The same things were measured in two ways. Each way mixes the same 12 hidden numbers, adds some noise and spreads widely along 6 directions of its own, which tell nothing about the thing.
In the rows, 128 means zero.
Some things both ways: the first way, then the second way.
[ 89 132  99  97 118 146 156 103 103 168 126  85 126 124 103 124 146 133
 140 167 126 107 134 136 105]
[152 136 134 132 116  96  93 139 174 136 131 172 165  87 121 114 109 124
  86 103 112 113  25  98 111 136]

[121 129 122 150 138 100 182  99 122 160 103 133 141 129 105 133 126 118
 137 180 117  93 130 138 115]
[119 151 108 180  69 109  70 155 245 124 171 118 149  97 153 123 107 134
 128 155 109 145  73 137 135 170]

[156  83 141 126 110  97 137 145 126 135 117 173  90 153 151 110 157 117
 101 137 150 127  94 135 133]
[146 128  76 100 139 120 126  69 107 154 180 164  67 122  86 158  99 116
  81 113 107 102  82  83 133  38]

[125 101  86 116 105 163  83 119 152 163  90 111 129  83 101 101 121 101
 155 140 166 109 130 150  83]
[152 100 176 148 115 127 137 165  97 131  90 126 146 115 124 105 116 133
 139 112 110 152 117 117 126 140]

[167 151 138  77 159 117 121 150 104  94 175 170 100 156 231 152 185 148
 108 126 164 166  68 180 142]
[151 134 154 143 138  71 175 118 129 109  73 157 135  81 127 136 142 165
 103 119  90 160 148 121 123 131]

[156 160 115 123  98 151 150 117 111 146 108 126 160 125 163 165 137 141
 135 133 124 104 143 119 101]
[106 129 118 171  66 119 109 122 163 135 115 114 128 119  93 132 108 181
  95 172 110 178 124 162 124 128]

[126 178 109 101 132 106 116 126  84 137 158 125 144 112 128 147 121 120
 141 104 136  89 158 174 148]
[182 134  90 104 170 105 144 145 162  97 157 175 131 105 119 150  95 126
  87 113 124 113  66 103 108 121]

[113 148  89 140 116 116 153  65 106 128 143 120 143  98  74 117 126 133
 122 135 132  93 121 133 111]
[143 116 120 114  84 152 120 116 115 161 161 124  73 113  92 110 106 132
  97 128 112 131  57 124 100  82]

[186 152  80 137 104 171 166  99 136 125 132 129 159 154 124 168 136 174
 109 142 134 143  81 136 114]
[142 120 104 151  88 124  92 139 145 148 185 101 111 118 157 129 116 135
  93 153 115 117  99 137 136 110]

[114  97 188 164 150  59 151 126 124 163 102 152 116 137 114  69 110  66
 111 173 147 104 119 152  96]
[149 140 154  47  93 143 159 134 100 116 109 158  99 116  57 117 101 168
  91 133 125 139  29 133 110 171]

[177 127 149  86 128 141 127 160 147  19  80 138 129 161 177  62 202 153
  67 166 159 126  52 158 138]
[163  98 130 103 130 107 166  74  86 134 140 175  88  89  91 153 107 133
  95 107 107 130 114  90 145  50]

[117 135 110 140 119 132 175 115 156 104 128 127 122 131 127 114 174 146
 123 153 133 115 101 125 116]
[149 122 138 142 119 117 116 123 140 156  97 145 127 121 104 128 120 144
 120 133  87 147  69 113 142  97]

[122 153 103 141 113 120 169 104 108 108 124 138 115 141 126 124 165 117
 112 152 125 102  99 109 125]
[143 145 120 137 109 133 116  97 120 153 151 129  96 137 144 149 117 150
  91 156  99 114 109 129 159 115]

[121 110 131  58 152 101  82 144  74 120 166 124  96 131 147 113 153 126
 120 126 147 124 131 179 142]
[161 119 117 111 131 103 105 145 136 114 162 158 134 102 122 104  89 103
  94  97 130 107  44  95 105 153]

[150 123  80 143 113 163 117 107 167 132 141  97 141 124 130 150 176 176
 149 119 139 141  96 142 122]
[141 113 139  97 114 135 104 153 128 123 113 140 124 124  91 108 106 133
 112 122 113 121  29 112 143 157]

[112 174 109 136  89 144  99  99 104 182  63  74 170 100 132 105 147  96
 140 144 149  69 132 141  74]
[106 132  82 136  86  91 117 121 141 119 145 140 106 104 101 146 137 142
 103 145  88 146 106 113 144  92]

[119 129 157 189 145  80 153  93 131 170 116 145 132 135 118 127 119 106
 128 172 130 103 142 118  83]
[124 149 108 105  87 109 122 133 153 126 150 119 110 123  95 131 116 152
  94 152  98 150  79 120 117 156]

[140 132  80 102 114 132 134 100  92 149 137 116 145 120 135 155 161 167
 126 140 126 109 108 153 118]
[143 120 155  91 108 128 139 120  89 149 144  98 108 136 143 152 112 136
 108 127 134 115 101 142 164 136]

[ 88 148 133 189 135 106 150  67 117 156  75  97 150 116  65 125 117  94
 146 193 112  59 182  84  93]
[154 146 123  55 156 129 154 120 116 153 154 130  87 141 106 164  98 107
 123 109 133 106  67 103 140 117]

[132 176 113 130 125 133 130 108 111 148  88  99 170 129 143 122 151 119
 143 171 134  84 147 147  83]
[156 118 152  73 130 127 159 159 106 128 137 116 136 146 125 161 105 129
 134 121 131 128  73 127 158 144]

[164  73 161 146 143 128 129 146 170 136 117 146 116 151 139 112 128 131
 122 157 145 159 110 134  96]
[141 117 141  95 119 121 133 143  92 119 130 121 129 132 111 127 102 131
 105 107 134 132  83 123 122 153]

[139 128 200 158 153 117 169 140 146 116  90 152 126 156 106  72  77  65
  98 175 152 139 126 120  79]
[117 107 109 130  87 165 105 175  76 175 194  20  89 182 162 128 110 123
 127 147 144 129 115 183 116  99]

[151 108 172 150 145  96 163 129 156  85 127 163  98 171 139  86 152 123
  90 165 159 145  84 134 123]
[157 118 122  96 129 129 134 110  94 161 153 118  76 131 117 133 112 122
 109 133 110 119  75 118 137  95]

[160 160 188 107 131 114 163 160 162  39 107 154 123 152 202  90 191 139
 103 138 159 124  96 146 150]
[127 127  60 178 117  96 100  87 213 130 169 147 105 100 111 149 106 137
 109 147  93 152 104 117 129  58]

[130 120 163 187 140  95 201  96 125 142  99 163 119 164 104 135 113 110
 101 203 113 105 146  73  96]
[150 158 102 133 143  90 134 115 148 173 155 134 115 123 131 167 117 109
 124 119  93 135 102  91 129  90]

[122 156 138 132 155 110 157 133 129  91 156 118 117 163 129 136 168 162
 110 140 122 122 128 133 155]
[142 122 136  82 117 173  91 163 144 145 127 100 109 151  81 126  79 142
 109 140 138 118   4 140 135 181]

[156 155 119 203 121 146 142  62 168 129  98 116 157 129 109 147 140 132
 136 149 152 127 105 100  93]
[167 149 155  79 146 123 178 139  99 131 110 146  87 118 112 136 129 130
 130 118 101 124  88 107 132 145]

[159 122 107 117 118 140 101 157 152  86  74 136 151 109 135 102 158 146
  95 136 144  95  77 170 132]
[167 113 158  53 114 154 144 184 120 150 148 139 137 148 110 130 109 105
 159 125 126 113  41 100 149 130]

[119  96 125 126 142 118 159  98 131  79 128 122 132 108  99 120 140 159
 108 157 106 118  96 127 130]
[140 136 137 131 105 101 125 112 130 141 143 143 113  93 127 122 115 121
 110 115 118 130  90 120 114 127]

Other things, the second way, with their names:
j599: [160  94 105  92 148 148 139 129  82 138 161 125  83 144 111 135 108 122
 112 115 114 110  73 118 139  46]
j993: [165 154 129  92 165 104 151 135 128 135 109 160 123 125 122 151 128 129
 120 117 100 117  70 102 138 124]
j790: [140 158 154  95  93 139 128 139 125 140 138 166 129 119 131 107 126 127
 100 115 114  96  58 111 109 139]
j57: [165 150 150 117 153 115 136 118 165 111 103 171 141  91 121 125 105 145
  79  98 114 108  75  96 104 157]
j687: [133 132 135  82 105 116 135 124 148 137 145 106 122 130 106 153 108 145
 110 134 115 140  73 111 151 142]
j482: [142 120 105 166 100 126  90 132 133 145 163  99  85  96 126 121  96 129
  88 124 113 131 101 129 111 129]
j747: [140 152 140  98 150 102 161 123 142 109 118 145 134 112 133 143 128 130
 107  94 112 116 118  99 123 136]
j567: [130 111 158 121 109 145 162 121  86 102  54 125  99 121  55 157 107 202
 102 146 101 178 128 146 170 157]
j239: [145 141 153 128 113 125 137 124 142 155 127 106 133 134 149 151 102 148
 118 139 133 139 119 149 130 149]
j274: [136 152 171 115 114 145 138 115  67 150 114  92  98 149 150 167 113 158
 101 132 119 110 118 155 184 174]
j479: [170 184 136 113 156  81 158  85 150  72 155 187 125  74 179 163 104 136
  69  81 122  79 105 102 137 194]
j894: [134 131 137  98 109 131 175  80  72 158 145  98  56 112  93 161 118 159
  76 120 119 136 156 128 114  74]
j553: [154 111 147  60 123 138 145 119  83 142 163  89 102 151 125 153 100 142
  92 132 144 114  89 134 154 142]
j576: [129 129 134 104 111 117 149  83  81 140  76 162  77 113  46 127 118 174
  77 150 101 157 101 120 123 114]
j877: [180 140 158  87 128 151 126 151 140 117 126 155 156 131 107 124  77 152
  85 120 126 108  29 107 126 200]
j555: [157 150 138  98  98  92 154 111 151  59 142 193 147  60  92 123  88 169
  37 102 131 123  75 108  82 203]
j118: [150 143 162  65  90 118 145 137 140 122 148 159 135  90  93 112  96 134
  89  98 138 117  33 107  90 180]
j222: [152 122 109 135 131 110  99 112 140 140 170  99 114 126 142 167  92 130
  80 128 117 106 120 102 164 140]
j490: [153 104 151 104 112 143 141 139 131 128 128 118 106 104  99 121 102 153
 104 124 130 138  81 129 116 125]
j951: [138 151 131  91 119 132 138 116 123 108 148 121 113 142 120 170 105 148
  93 116 103 111 101 102 172 159]
j772: [121 133 160 127  80 133 116 170 150 115 121 101 150 136 161 122 124 161
 126 157 133 134  90 177 153 190]
j788: [156 119 120 115 117 136  91 144 150 137 144 154 120 129 120 105  89 129
 111 150 129 116  25 135 129 155]
j956: [163 135 150 112 142 101 135 142 107 129 111 151 135 116 121 130 102 121
 118 103 110 135  71 103 131 175]
j464: [115 156 118 171  57 115  66 119 202 111 170 102 141 117 170 116 122 177
  60 171  96 118 117 133 143 201]
j727: [178 147 153  72 159 133 137 158 173 119 110 186 150 110 113 129  97 128
 115 116 133 100  19 105 126 174]
j462: [149 137 136 131 125 124 132 116 128 156 148 129 114 121 152 161 111 125
 114 124 118 112 111 123 156 116]
j456: [159 130 175 106 146  99 152 154 131 153  95 119 142 110 115 121 111 110
 148  90 118 149  73 102 105 149]
j49: [121 120  92 135 128 113 113 162 127 126 165  95 113 127 137 152 128 121
 107 116 117 118 124 122 133  96]
j525: [146 127 182 132 118 136 137 156 166 105  94 129 166 113 147 126 107 157
 129 126 136 130 109 143 137 185]
j732: [144 144 152 144 154  73 180 118 109  93 122 117 150  99 170 175 119 140
  97  81 124 131 204 120 132 154]
j60: [164 151 161 103 165 108 155 183 131 103 109 132 166 129 165 143 124 120
 124  93 128 107 106 109 136 187]
j392: [173 175 108  85 185  68 162 110 148 129 153 171 119 107 168 177 142 108
 103  97  95  84  85  80 147  98]
j312: [164 135 153  98 112 133 145 105 106 127 153 118 105 116 140 132  97 159
  67 120 136 107 107 138 112 159]
j523: [129 136 124 152 103 124 119 109 127 178 150 113  93 127 159 132 118 125
 130 138 130 128 108 164 122  77]
j791: [124 143 103 161  74 118 114 118 151 151 167 126 117 128 145 121 127 144
 103 159 103 142 128 138 106  98]
j819: [145 121 120 117 145 127 130 126 136 181 124 127  98 119 110 128 134 115
 125 103 102 127  71 109 103  27]
j451: [124 128 129 124 116  97 133 127 162 143  84 168 129 101  88 117 151 134
 141 133  73 156  90  87 133  81]
j891: [139 139 112 121 152  84 146 121 140 144 183 110 132 133 192 188 116  85
 151 106 140 109 144 119 163  91]
j227: [ 85 118 103 142  80 137 112  69 106 126 157 110  76 125 114 137 115 165
  74 128 134 126 125 170 122  64]
j949: [163 135 116 118 144 110 124 172 161 161 160 136 150 142 163 146 124  86
 159 129 107 115  88  92 141 112]
j23: [ 85 136  97 177  88 102  92 124 162 117 145 102 119 106 150 140 143 141
 101 126 106 133 135 144 137 102]
j148: [137 133 145 103  85 139 124 130 182  96 150 137 141 101 109 132  86 165
  79 131 145 122  84 128 128 188]
j885: [114 136  83 151  92 102  68 142 180 128 192 140 130 100 129 111 101  87
 117 107 132 115  53 110 101 120]
j294: [147 154 160 112 133 129 124 166 140 142 100 106 142 127 127 136 113 146
 117 113 117 129  63 135 126 180]
j68: [126  91  98 162 111 123 102 115  78 135 152  96 104 144 127 154  97 138
 105 133 117 141 127 143 162  86]
j526: [154 122 111 104 149  87 148 111 138 114 101 213 114  92  92 116 128 129
 116 129 101 133  64 100 128  88]
j71: [164 135 144 130 145 117 136 152 131 143 134 116 120 134 178 132 123 108
 158 130 103 123 106 118 159 145]
j931: [157 115 110 118 139  92 133 147 176 109 132 164 132  74 104 110 127 130
 101 109 113 135  68 101  86  94]
j210: [200 148 145 137 163 104 139 178 157 101 117 182 190 123 167 122 105 116
 132 109  97 121  78  87 124 184]
j562: [139 104 137 121 101 120 106 108 155 135 121 122 111 111 106 106 114 165
  79 154 109 139  87 121 133 136]
j563: [111 120 148 127 107 119 126 136 117 128  85 110 134 126  96 139 116 162
 117 120 119 157  88 145 146 135]
j876: [175 152 124 119 126 119 104 150 188 134 180 141 152 120 170 118  99 119
  94 129 127  90  55 114 109 170]
j839: [152 115 107 135 121 130  99 162 157 154 154 133 141 134 120 120 103 115
 126 135 108 129  73 102 126 107]
j240: [158 106 138 113 140 125 125 168  51 164 121 101 112 169 124 130 104 108
 148 126 114 145  77 128 150 125]
j965: [151 141  99 105 126 107 121 132 174 123 182 167 113  97 152 110 128 101
 117 112 116  94  53 104 106  95]
j18: [115 131 118 148 119 115  91 137 124 157 139  98 127 139 153 126 133 115
 112 116 111 117 104 124 121 103]
j406: [142 148  83  93 139  99 132 100 187  92 196 171 130 107 147 143 115 118
  76 110 131  85 101  90 113 102]
j503: [177 159 135 134 144 118 133 165 155 106 161 160 158 116 195 134 125 116
 110 112 106  86 114  93 126 158]
j179: [143 139 151  93  99 144 127 140 128 131 157 152 126 130 152 110 119 112
 131 125 121  96  74 106 138 147]
j170: [138 142  95 189  94 118  69 147 200 174 143 160 147 118 129 111 106 125
 128 155  99 146  52 131 100  95]
j282: [143 154 105  87 117 121 118 156 132 154 172 138 112 137 144 120 130  99
 126 125 105  96  40 102 122 117]

Some of these things the first way, each followed by its name:
[180 125 120 131 120 133 143 151 178  91 136 157 128 139 151  99 158 137
 119 109 165 153  67 176 131] => j599
[ 98 125 146 125 113 148 157 128 183 134  88 123 108 112 105  83 124 116
 119 146 174 121 106 131 113] => j819
[137  75 102 158 118 118 138  93 149 147 151 126 136 105  87 143 126 157
 139 131 116 126 125 123 114] => j956
[106 148  63 173 135 159 191  65 142 127 137  77 173  94  73 175 133 159
 164 147  76 114 115 109 110] => j23
[134  75 172 156 152 125 155 119 151 114  87 112 134 139  97  99 116 107
 129 188 117 137 121 110 105] => j885
[142 134 154 152 159 155 127 139 170 131  99 129 117 155 152 134 131 106
 137 171 155 157 114 121 103] => j60
[124 144 159 119 136 159 104 127 133 144  60 112 130 134 154 108 125  79
 139 185 166 115 159 111  66] => j732
[113 158 102 102 104 128 113  91 102 110 107 122 145  79  99 120 129 154
  91 114 149  73 119 133 115] => j894
[ 69 122 118 109 143 107 119 119 119 170 134 128  76 108 106 115 132  85
 153 148 160 102 153 141 132] => j57
[149 154 105  96 132 138 109 120 111  63 163 109 146 112 180 150 195 161
 143 107 124 128  91 163 161] => j526
[115 136 111 131 133  97 137 117 110 150 154 141 112 119 140 152 149 130
 136 120 129 110 116 148 143] => j993
[148 123  80 118 112 128 116 107 115  96 193 118 152  96 119 149 155 183
 128  81 107 123 120 147 129] => j240
[ 90 184 109 100 163  80 126 101  70 105 152 115 136 112 157 139 189 150
 120 152 117  63 148 161 126] => j687
[ 98 104 151 209 132 125 204  94 189 202  92 121 124 141  60 120  86 103
 142 188 128 124 144  93  75] => j294
[125 108 124 115 166 104 133 140 143 116 169 162  79 165 153 135 173 146
 119 164 152 145  98 164 144] => j562
[152 138 119 126 112 152 116 143 140 130  97 138 123 147 139 125 134 114
 121 149 158 117 131 126 110] => j839
[119 102 146 115 128 111 160 135 141 101 112 157 119 103 129 119 129 142
 109 140 127 103 125 124 138] => j239
[ 84 119 100 154 114 119 137  79 126 172 103  93 134  99   5  88  82 102
 127 155 139  74 160 124 105] => j482
[106  83 144 121 136 107 148 154 158 156 118 128 116 111 133  94 145 122
 139 146 131 120 116 165 113] => j563
[115 154  75  81 113 110  76 127  74 157 169 143 109  89 155 134 147  86
 160  91 160  93 151 173 130] => j210
[108  49 123 174 100  88 125 146 194 189  79 156 107  88  84  74 127 112
 127 130 149  84 106 148 110] => j951
[182 122 148 165 138 120 160 169 195  86 106 161 122 175 163 106 175 142
 102 150 143 144  76 145 131] => j567
[178  75 160 136 111 138 124 127 169 181  94 144 141 134 138 116 105 135
 124 145 167 149 107 146  86] => j555
[124 124 103 106 109 132 126 115 128 124 144 133 124  95 109 138 125 156
 119 108 143 109 123 143 143] => j876
[ 77  71 133  88 111 122  89 155 129 196 116 126  74  92 121  91 120  89
 134 120 169 119 123 153 114] => j18
[144 173 103 134  98 194 110 126 160 118  80  71 175 112 109 130 127 156
 119 116 144 114 112 129 107] => j49
[121 109  69  71  97 133  82 149 116 143 139 125 108 113 117 139 165 184
 105 102 144  89 125 163 160] => j222
[144 120 160 158 168 118 172 134 181 101  96 150 120 164 102  87 123 113
 112 192 152 132 106 147 111] => j490
[157 175 113  77 125 149  95 151 103  56 113 134 137 127 190 144 178 157
  94 114 141 107  99 144 151] => j949
[153 123 104 175 125 126 153  86 119 131 154 139 128 149 131 176 153 147
 131 146 110 135 117  91 111] => j576
